Every row belongs to one group in each of 4 separate groupings. Each group adds its own fixed numbers to the row, and there is some noise. The rows also spread widely along 15 directions, which tell nothing about the answers.
In the rows, 128 means zero.
Some rows, each with its group in each grouping after it:
[122 164 168  93  27 130 134 112 172 111  83 183 152  87 213  89 130  97
 162 106  85 105 117 148  86 107  99 187 139 113  68  89 141 124 128 131
 134 115 104 105 125]	z_762 z_752 z_737 T
[119 146  91 125 115 130 122 139 107 148  64 147 162 111 212 115 162  95
 165  81 110  92  96 133  44 154 151 135 149 113  57 106 137 105 136 134
 135 170 117 163 107]	z_777 z_764 z_582 R
[164 112 162 113  96 151  90 153 159 158 136 118 126 138 160  88 183 151
 134 122 121  69 133 169 112 109 113 135 102 125  87  67  83 142 114  95
  90  91 114  86 205]	z_63 z_752 z_91 R
[132  94 132 152  96 170  98 148 153 140 148 133 139 137 185 127 138 111
  74 151 154  97 161 142 152 104  90 110 109  89 112 111 106  89 107 138
 159 116  96  66 178]	z_904 z_763 z_582 V
[140 158 152 129  99 123 114  93 186 123  94 198 159 168 134  95  90 103
 135  96 127  84 112 115 140 126 146 153 124 175 118 108 115 197 118 146
 131 108 166 138 167]	z_63 z_941 z_737 V
[143 188 131 150 130 160 113 134 128  95 100 143 126 118 123 115 138 125
  97 106 134  63 122 129 110  81 131 144 130  70 108 123 111  58 117 188
 124 131  31 132 102]	z_762 z_380 z_91 T
[144 109 133 143  76 162 112 134 150  85 139 141  88 102 155 124 138 131
 114 167 149 114 136  98 157  96 110 140 115 125 110 128 113  96 138 122
 121 129 116 118 171]	z_904 z_380 z_582 R
[ 81 126 158 167  73 122 164  72 123 109 172 150  85  62 190  78 142 147
 140 152 107 120  79 132 121 103 103 115 134 129 110 152 123 108 143  71
 110 133 130 139 114]	z_777 z_941 z_91 V
[130 145 103 129 115 148  92 159 147  93  58 176 176 139 175 154 121  69
 117  89 155 107 135 107 119  98 179 165 135 120 117  99 116 116 111 196
 160 137 114 140 152]	z_762 z_764 z_582 T
[ 97 161 152 174  93 142 130 118 143 139 136 209 147  89 170  91 146 115
 125 110 136  88  87 146 118  98 138 128 110 140 149  75  69 148 129 132
  82 132 111 128 173]	z_63 z_364 z_737 T
[131 149 153 131  50 170 122 121 167 129 104 126 129 132 128  99 153 180
 166 162 133  98 133 125 147 108  93 148 161 133  45 113  94 133 135  95
 121  99 154  91 167]	z_63 z_763 z_737 T
[107 110 172 177  95 140 107 111 128  54 123 173 125  84 162 143 147 138
 112 129 138 161  69  95 141  63 180 122  96 102 212 171  96  98 131 103
  91 153 109 126 141]	z_904 z_364 z_91 V
[ 96  96 109 141  91 136 134 117 120 111 115 140 168 122 211 142 122  72
  92 129 139 129 117 100 105 100 118 142 106  88 162 161 171  73 107 144
 176 155 100 114 125]	z_777 z_380 z_91 R
[141  86 158 142 111 117 157 150 125 114 205 123  95  93 173  83 140 111
 141  94  99 120 115 164 126 102 115 132 110 138 175  81 149 131 126  93
 123 103  90 159 130]	z_63 z_364 z_582 T
[107 121 163 126  50 131 170 145 157  56 177 149  74  39 139 106 155 113
 175 145  94 138 127 117 144  59 119 198 129 154 171  95 153  99 148 115
 119  68  96 143 138]	z_904 z_752 z_91 T
[208  79 117  90 134 117 136 171 142 138 124  93 117 143 133 103 169 113
 202  63  65 115 126 138  93 170 128 119 135 146 118  82 184 141 154  90
 132 122 123 174 106]	z_63 z_752 z_582 V
[122 156 185 121  96 137 127  91 172 114 120 105 120 140 104 116 152 141
 130 147  86  80 177 122 126  94 120 172 161  95  75 157 154  96 121 142
 169  56 107  94  99]	z_904 z_752 z_91 R
[161 137 172 122 104 116 128  60 139  92  95  94 122 195 103 122  98 187
 116 139 107 123 102  83 144 107 150 138 162 113  64 201 145 135 129 107
 145 122 157 114  94]	z_63 z_752 z_91 T
[143 171  91 140  70 164 161 132 142 111 163 136 103 120 113  69 100 165
 135 141 153  89  72 116 161 105  62 152 113 167 116  85 127 119 146 126
 111 124  98 155 154]	z_762 z_941 z_91 T
[145  92 145 159 142 151  68 121 177 161 107 155 140 155 168 141 175  87
  86 122 140  79 191 139 136 134 149  80 130 102  89 109  75 139 113 147
 152 123 142  93 178]	z_63 z_752 z_582 V
[198 128 127 154 140 169  80 186 154  66 139 131  30 108 143 107 129 128
 132  85 135  80 163 181 150 116 145 107 156 132  68  76  73 122 143 157
 149 118  94 196 127]	z_904 z_752 z_582 V
[ 80 108 153 166 124 153  96 161 112  66 115  93 121  87 170 137 163 139
 130 124 153 133 139 130 103  50 189 154 145  87 131 155 104  64  98 117
 167 116 103 148 119]	z_904 z_941 z_582 T
[128 186 179 151  59 166 107 109 178  91 101 165 117 118 152  94 111 149
 121 121 131  94 126 149 156  90 116 151 155 123  81 110  74 137 121 141
 134 107 111 104 141]	z_777 z_380 z_582 T
[ 81 115 146 160 112 117 145 108 117  75 127 150 160 133 202 151  84  78
  88  94 110 156 105 131 130  74 175 139 137 100 184 171 159 109 108 168
 198 133 124 130  79]	z_762 z_752 z_91 R
[147 122 127 130 104 150 111 152 159 118  99 144 164 179 160 126 106 115
 115  96 146 114 116 135 158 111 149 134 136 141 113  95 101 162 112 154
 154 113 155 116 171]	z_762 z_763 z_91 T
[179 134 138 135 120 148 109 115 144  92 151  98  87 160  61 103 135 182
 112 156 167  76 116  77 164  80 118 155 103 135 120 136 120 114 126 114
  86  98  97 132 183]	z_63 z_764 z_91 T
[150 122 134 151 117 143 122 128 122  93 139 118  99 113 178 115 121 118
  95 101 126 104 123 152 126  96 111 113 132  73 109 137 132  74 119 147
 162 139  63 147  94]	z_762 z_941 z_91 T
[146  99 114 156  89 150 123 128 119  99 137 140 103 129 176 133 118 143
  96 142 152 135  95 115 154 100 128 103 127 123 105 129  91 116 137 120
 127 161 139 123 160]	z_63 z_752 z_91 T
[114 101 152 154  98 153 144 137 128 119 176  70 108  90 152  83 177 162
 149 116 114 121 110 159 108  90  91 118 117  95 158 124 144  80 130  68
 131 112  78 135 107]	z_762 z_752 z_91 T
[145 100 123 142 123 123 155 121 126 122 146 116  95  84  94 112 215 142
 185 129 102 118  98  75 105 119 138 124 117 139 163 124 154 103 166  73
  70 133 111 176 132]	z_63 z_752 z_91 T
[163 111 176 108 123 117 136 140 129  95 127  90 115 155 131 114 133 161
 157 106  84 120 110 141 127  99 171 147 150 127 100 133 143 141 125 109
 125  87 147 126 113]	z_762 z_380 z_91 R
[ 80 143 101 127  70 133 194 128 135 148 118 159 207 123 148 140 143  77
 158 118  73 136 115 109 118 122  96 165 143 129 178 117 201  95 139 161
 179 111 113 102  86]	z_63 z_364 z_91 R
[111 123 119 163 112 172 133 164 131 111 150 119 141 117 147 131 134 105
 103 129 128 103 163 145 141  86  99 129 134  89 154 119 141  58 112 162
 186 111  67 101 107]	z_63 z_380 z_582 V
[125 144 126 156  99 196 104 173 139 131 106  96 130 122 111 136 198 199
 155 154 132 112 135 142 145  98 134 112 162 111  76 103  70  95 142 112
 113 113 133  86 151]	z_762 z_752 z_582 R
[ 64 102 134 162  97 159 125 175 148  99 144 153 135  58 151 124 197  99
 176 139 146 120 146 130 116  65 163 164 121 157 180  84 105 112 123 110
 124  89 136 141 184]	z_63 z_752 z_737 V
[113  95 151 122 112 110 160 107 107 146 177  83 151 143 183  67 124 139
 121 118 107 105  76 142  81 106 103 139  89 112 147 144 181 113 107  74
 128 116 106 123 119]	z_762 z_380 z_91 R

New rows. What belongs after each?
[ 96 130 111 159 105 108 199 113 121 118 155 192 164 105 142 121 107  80
 150  97  88 136  75 102 128 115 136 137 121 153 214 119 181 124 146 145
 133 134 119 149  98]	z_63 z_941 z_737 V
[176 107 147 125 145 117 130  99 141 123 147 106  97 148 116 106 152 122
 116 120 105  80 134 102 120 126 122 117 109 104 121 150 166 109 134 120
 114 115  95 144 121]	z_762 z_380 z_91 R
[156  83 118 111  83 118 146 130 107 100 124 142 148 117 223 124 105  93
 119 100  96 150  81 120  87 118 111 126 100  82 141 140 192  80 132 117
 140 175  85 121  98]	z_762 z_752 z_737 V
[124 122 104 163 144 132 162 135 141 149 192 167  65  72 148  83 169  81
 150 125 116  55 155 151 119 141 106 100 136 152  94  67 127 120 155 141
 120 105 112 191 139]	z_762 z_941 z_737 V
[119 182 142 159 122 171 128 124 137 134 141  91 112 132  78  64 152 202
 140 140 148  51 100 137 117  95 109 140 135 128  84 119  90 105 130 111
 103  95  98 141 135]	z_904 z_380 z_91 T
[153 129  99 129 109 146 118 110 154 115 119 128  94 147 119  92 127 141
 142 154 157  74 114  83 134 138 108 136 128 161  61 133 130 131 144 113
 125 129 146 171 160]	z_904 z_763 z_91 V
[134 104 161 156 104 124 157  99 148 101 162 152  40  67 149 122 172 111
 152 166  76 111 174 124 156 127 124 101 184 129  53 132 122 112 169 114
 133 107 149 137 104]	z_63 z_380 z_582 V
[147  78 119 133  78 137 149 140 141 152 151 149 171 132 190 119 136 112
 126 109 101 154  82 129 136 136  93  92  92 124 183  96 150 129 142  97
 120 152 124  83 149]	z_762 z_752 z_582 V
[134  84 159 133 136 115 129 136 112 124 148 119  89 117 174 152 167 122
  99 166 104 104 172 129 125  90 191 126 168  98  28 118  95 101 122 142
 132  92 149  88 152]	z_904 z_752 z_582 T
[148  71 135 147 110 147 127 151 136 108 129 107  92  96 176 146 180 108
 140 125 112 132 169 132 130 123 128  97 160  90  96 126 131  85 139 114
 162 132 119 129 119]	z_777 z_380 z_582 T
[115  69 130 166 122 144 112 138 116 125 125  96 182 154 180 110 132 138
 139  72 141 160  64 131 105 118 148  96  93 128 223 154 138 139 115  63
 146 173 142 153 126]	z_63 z_380 z_582 R
[156  77  95  87  94 121 148 181 124 119  78 123 182 145 166 154 160 108
 199  88 100 168  81 101 108 134 170 146 138 153 134  91 164 143 148 108
 126 132 178 135 148]	z_762 z_764 z_91 T
[177 141 100 141 141 124 139 103 119 163 108 155 146 202 120 110  97 144
 120 107 123  80  74 102 131 161 147 100 137 151  73 123 121 173 146 141
 103 157 163 142 145]	z_63 z_763 z_737 R
[ 89  88 140 170 123 144 128 122 117 119 153 109 100 114 165 119 163 145
 120 169 156 110 134 125 133  88 153 110 149 132  83 141  82 117 121  98
 138 117 173 131 162]	z_63 z_380 z_91 T
[178  85  84 135 125 132 163 133 137 193 165 160 147 180 144 140 130  96
  92 133 110  99 118 114 163 171  99  75 112 140 121  83 136 145 155 158
 126 130 149  96 175]	z_904 z_364 z_91 R
[137  77 134 133 120 135  81 165 120 116  81 144 163 135 205 162 163 112
 126 109 137 138 110 122 105 108 208 124 122 114 111 117  84 128 119 122
 115 146 161 108 182]	z_904 z_764 z_582 R
[ 82 141 144 115  81 137 160 153 160 140 117 144 145  69 171  98 192  86
 195 122  83  99 158 149  92 112 125 174 164 143  88  66 139 118 134 128
 145  78 131 127 126]	z_762 z_380 z_582 T
[ 87  60 127 170 110 108 171  90 115 133 129 171 142 122 206 184 150  89
 111 159 106 179 117  96 157 129 182  68 172 122 106 156 114 138 153 126
 157 152 224 106 126]	z_762 z_364 z_91 T
[114 142 203 126  61 130 156 117 154 102 152 134 148 106 130 122 143 142
 118 138  76 121 128 135 145  53 114 177 125  82 165 129 143  81 111 133
 128  57  71  45 121]	z_904 z_941 z_91 T
[110 148 149 183 143 136 119  99 131 110 137 139  94 130 161 108 117 122
 102 108 129  85 139 150 134 116 157 112 164 122  85 144 106 134 123 147
 165 125 126 172 100]	z_777 z_364 z_582 R
[ 84 169 112 193 124 166 138 118 102 108 165 133  89 105 140  94 123 162
  95 159 170  67  97 134 134  78 125 127 137 130  94 132  80  90 126 141
 119 130 103 151 143]	z_777 z_380 z_91 R
[175 115 110 112 107 137 127 114 137 139  69 130 131 157 130 144 168 136
 146 146 115 107 122  77 120 151 135 110 160 116  34 136 122 116 155 123
 118 154 162 116 137]	z_63 z_380 z_91 T
[121 151 125 144  67 160 116 111 177 125  76 172 185 117 147 130 158  91
 141  92 106 120 116 111 117 123  97 138 115 103 190 130 150 102 138 146
 152 146  83 115 111]	z_63 z_752 z_91 R
[100 165 187 162  86 152 121 173 151 103  83 190 177 101 157 138 158 132
 170  65  97 127 102 180 131  72 203 149 163 122 160  71  56 151 118 149
 103  90 130  94 151]	z_777 z_763 z_737 T
[152 124 143 120  99 121 152 134 108 113 139 148 114  76 148 127 184 142
 140 151  77 121  93  96 104  95 143 135 116  93 116 111 142  67 151 110
  55 136  75  86 132]	z_762 z_752 z_582 V
[193  57 120 123  98 138 104 157 132 129 123 153 140 148 230 129 112  91
  85  86 136 131  93 146 123 136 118  84  87 101 133  97 106 128 125 127
 128 172 119 112 176]	z_904 z_380 z_91 T
[109 183 165 153 113 138 106  89 183 141 113 184 124 109 124  62 163 127
 157 107 127  44 110 140 106 127 142 141 127 165  95  95  74 171 139 120
  86  95 137 158 163]	z_904 z_764 z_91 V
[147  99 131  91  38 130 118  87 183 146  88 176 166 149 190 126 133  93
 116 163 138 115 122  73 134 137  92 151 106 137  74 120 133 144 134 119
 127 125 170  70 208]	z_904 z_764 z_91 T
[116  67 100 144 130 132 125 131 123  90 126 116 118 136 170 155 134  85
 119 136 143 135 147  95 128 107 157 122 140 127 122 160 154 102 124 132
 193 138 157 159 126]	z_63 z_752 z_91 V
[ 73 149 122 132  87 134 147 129 125  90 120 165 137  67 165 144 158  81
 122 170 131 105 149  80 115  60 146 197 141 109 106 117 148  56 121 172
 134 102  87 107 142]	z_762 z_764 z_582 T
[125 119 192 157 103 129 117  96 159 100 151 148 115  72 146  90 178 118
 141  97 105 103 117 126  95  88 126 133  85  90 208 142 147  98 123  83
  89 113  54 136 128]	z_777 z_752 z_737 V
[137 131 145 114  68 112 169  88 138 121 147 159 111 145 197 116  81 104
 100 147  89 105 129 135 150 125  99 145 159 130  48 126 156 136 132 153
 170 106 146 103 117]	z_777 z_364 z_91 R
[127 177  85 178  87 173 162 108 111 131 150 148 107 121 123 108 111 166
  87 170 148  83  83 103 155 111  69 108 140 104  80 132 107  65 156 157
 115 155  77 112 124]	z_904 z_763 z_91 T
[118 105 122 158  98 146 110 188 106  55 136 164  85  53 233 124 129  98
 127 100 147 137  97 154 109  70 179 146 126 132 127  81  79 100 128 137
 126 157 103 177 153]	z_904 z_752 z_582 T
[107 118 151 131  78 121 152 119 151 135 101 169 169 132 201 127 130  97
 145 103  90 139 105 144 133 124 149 128 162 134 101 106 119 159 130 134
 151 117 175 104 130]	z_762 z_763 z_91 T
[156  95 109 134 149 131  92 127 167 133 121 143 126 168 156 103 126  79
 114  91 163  71 141 118 125 142 142 117 103 156 119 107 126 164 108 133
 156 120 147 179 182]	z_777 z_941 z_91 V
[105 110 148 165 137 123 104 119 139 115 121 179 134 118 210 127 135  70
  97  89 145  99 127 153 122 100 187 112 133 124 117 106  78 150 112 160
 143 126 146 149 157]	z_762 z_764 z_91 T
[ 95 159  99 172  99 153 188 138 143 163 166 168 192 128  99 108 123 103
 129 103 119 100 102 122 147 105  84 136 109 139 230  81 158 109 133 165
 139 103  78 112 132]	z_63 z_941 z_737 T
[172 147 130 145 109 142 150 134 142  91 132 116  87 114 100  78 122 155
 190  71 103 107  86 129 120 135 113 131 143 139 137 120 159 124 163 103
 120 129  91 211  82]	z_904 z_763 z_737 T
[131 139 134 121 126 116 136 110 177 123 103 165 123 129 115 127 155  66
 155 127  95  78 188  90 131 136 148 162 168 147  80 117 163 134 135 164
 162  86 137 147 121]	z_63 z_763 z_582 V
[147 142  88 145 131 132 155 122 154 172 130 171 160 144 108 116 143  87
 132  99 107  83 114  94 129 162 117 116 113 148 158  92 155 131 154 162
 123 132 111 146 136]	z_904 z_941 z_582 R
[ 99 117 171 149 125  98 163  91 149 171 152 155 124  96 155  93 189 105
 175 114  61 100 126 139  98 154 158 115 151 156 109 108 131 166 155  94
 111  95 166 150 115]	z_904 z_364 z_582 R
[113 118 143 175 141 139 107  92 135 119 146 128 103 105 153  92 159 121
  92 138 164  81 126 101 109  99 132 110 102 103 127 150 113  97 118 108
 111 147  91 159 147]	z_762 z_380 z_582 T
[120 126 114 168 126 142 113 131 113  66 120 155  93 114 117 145 132 147
 128 157 172 115 108  74 152  72 194 146 137 151 115 145  91 119 132 136
 104 136 155 167 173]	z_63 z_941 z_737 R
[108  84 106 144 133 143 163 163 123 141 161 102 160 123 148 130 162  91
 144 109 105 119 146 138 104 111 115 120 123 100 179 113 191  76 126 131
 172 106  95 123 103]	z_762 z_752 z_737 V
[ 69 127 120 155 124 139 153 188 115 102 105 129 121  60 137 139 209 130
 231 121  93 136 122 125 100 103 215 160 194 166 108  99 111 117 154 113
 127  98 176 179 116]	z_904 z_763 z_582 R
[122 149 109 122 114 113 161 132 111 109 153 162  98  88 167 109 134  86
 121 132 105  69 119 118  98  94 138 180 127 135  97  93 156  92 130 168
 120 109  81 152 136]	z_777 z_752 z_91 R
[152 103 139 126 116 143  75 147 137  57  50 117 128 127 164 164 150 123
 141 111 129 142 141  94 109 103 188 139 151  83  91 175 130  81 119 130
 168 149 124 146 105]	z_904 z_941 z_582 V
[102  83 138 158 124 137 153 118 163 143 192  96 133 139 114  89 156 123
 141 126 143 115 131 117 153 111 108 120 103 161 200 117 155 152 124  84
 149  80 147 157 159]	z_762 z_364 z_91 T
[151 118  88 138 109 158 124 155 156 147 105 176 177 159 129 140 143  90
 116 116 153 102 116  96 151 125 128 122 106 148 159  77 105 138 133 164
 121 136 136 109 197]	z_63 z_380 z_91 T
[132 114 127 130 114 145 139 154 115  90 145  91 106 126 121 123 146 157
 146 146 118 115 124 122 129  81 140 152 144 128 107 130 142  90 127 116
 142 101 118 129 124]	z_63 z_752 z_91 V
[125 108 139 156 101 149 112 120 160 103 172 141 104 106 137 103 148 105
  90 147 169  87 148 104 155  71  95 147  82 121 174 114 122  97 106 127
 127 101  75 130 193]	z_63 z_941 z_91 T
[155  88 140 162 130 133 102 115 162 101 105 157 110 117 136 135 160 106
 145  94 142 127 125  91 132 130 169  99 120 127 155 138 111 140 146 111
 118 146 146 183 154]	z_904 z_941 z_737 T
[ 89 111 124 198  96 160 136  88 126 137 186 139 114  88 176  89 145 123
  95 145 157 100 115 131 122 108  63  93  92  99 169 150 134  84 131  95
 136 156  80 145 130]	z_63 z_364 z_737 R
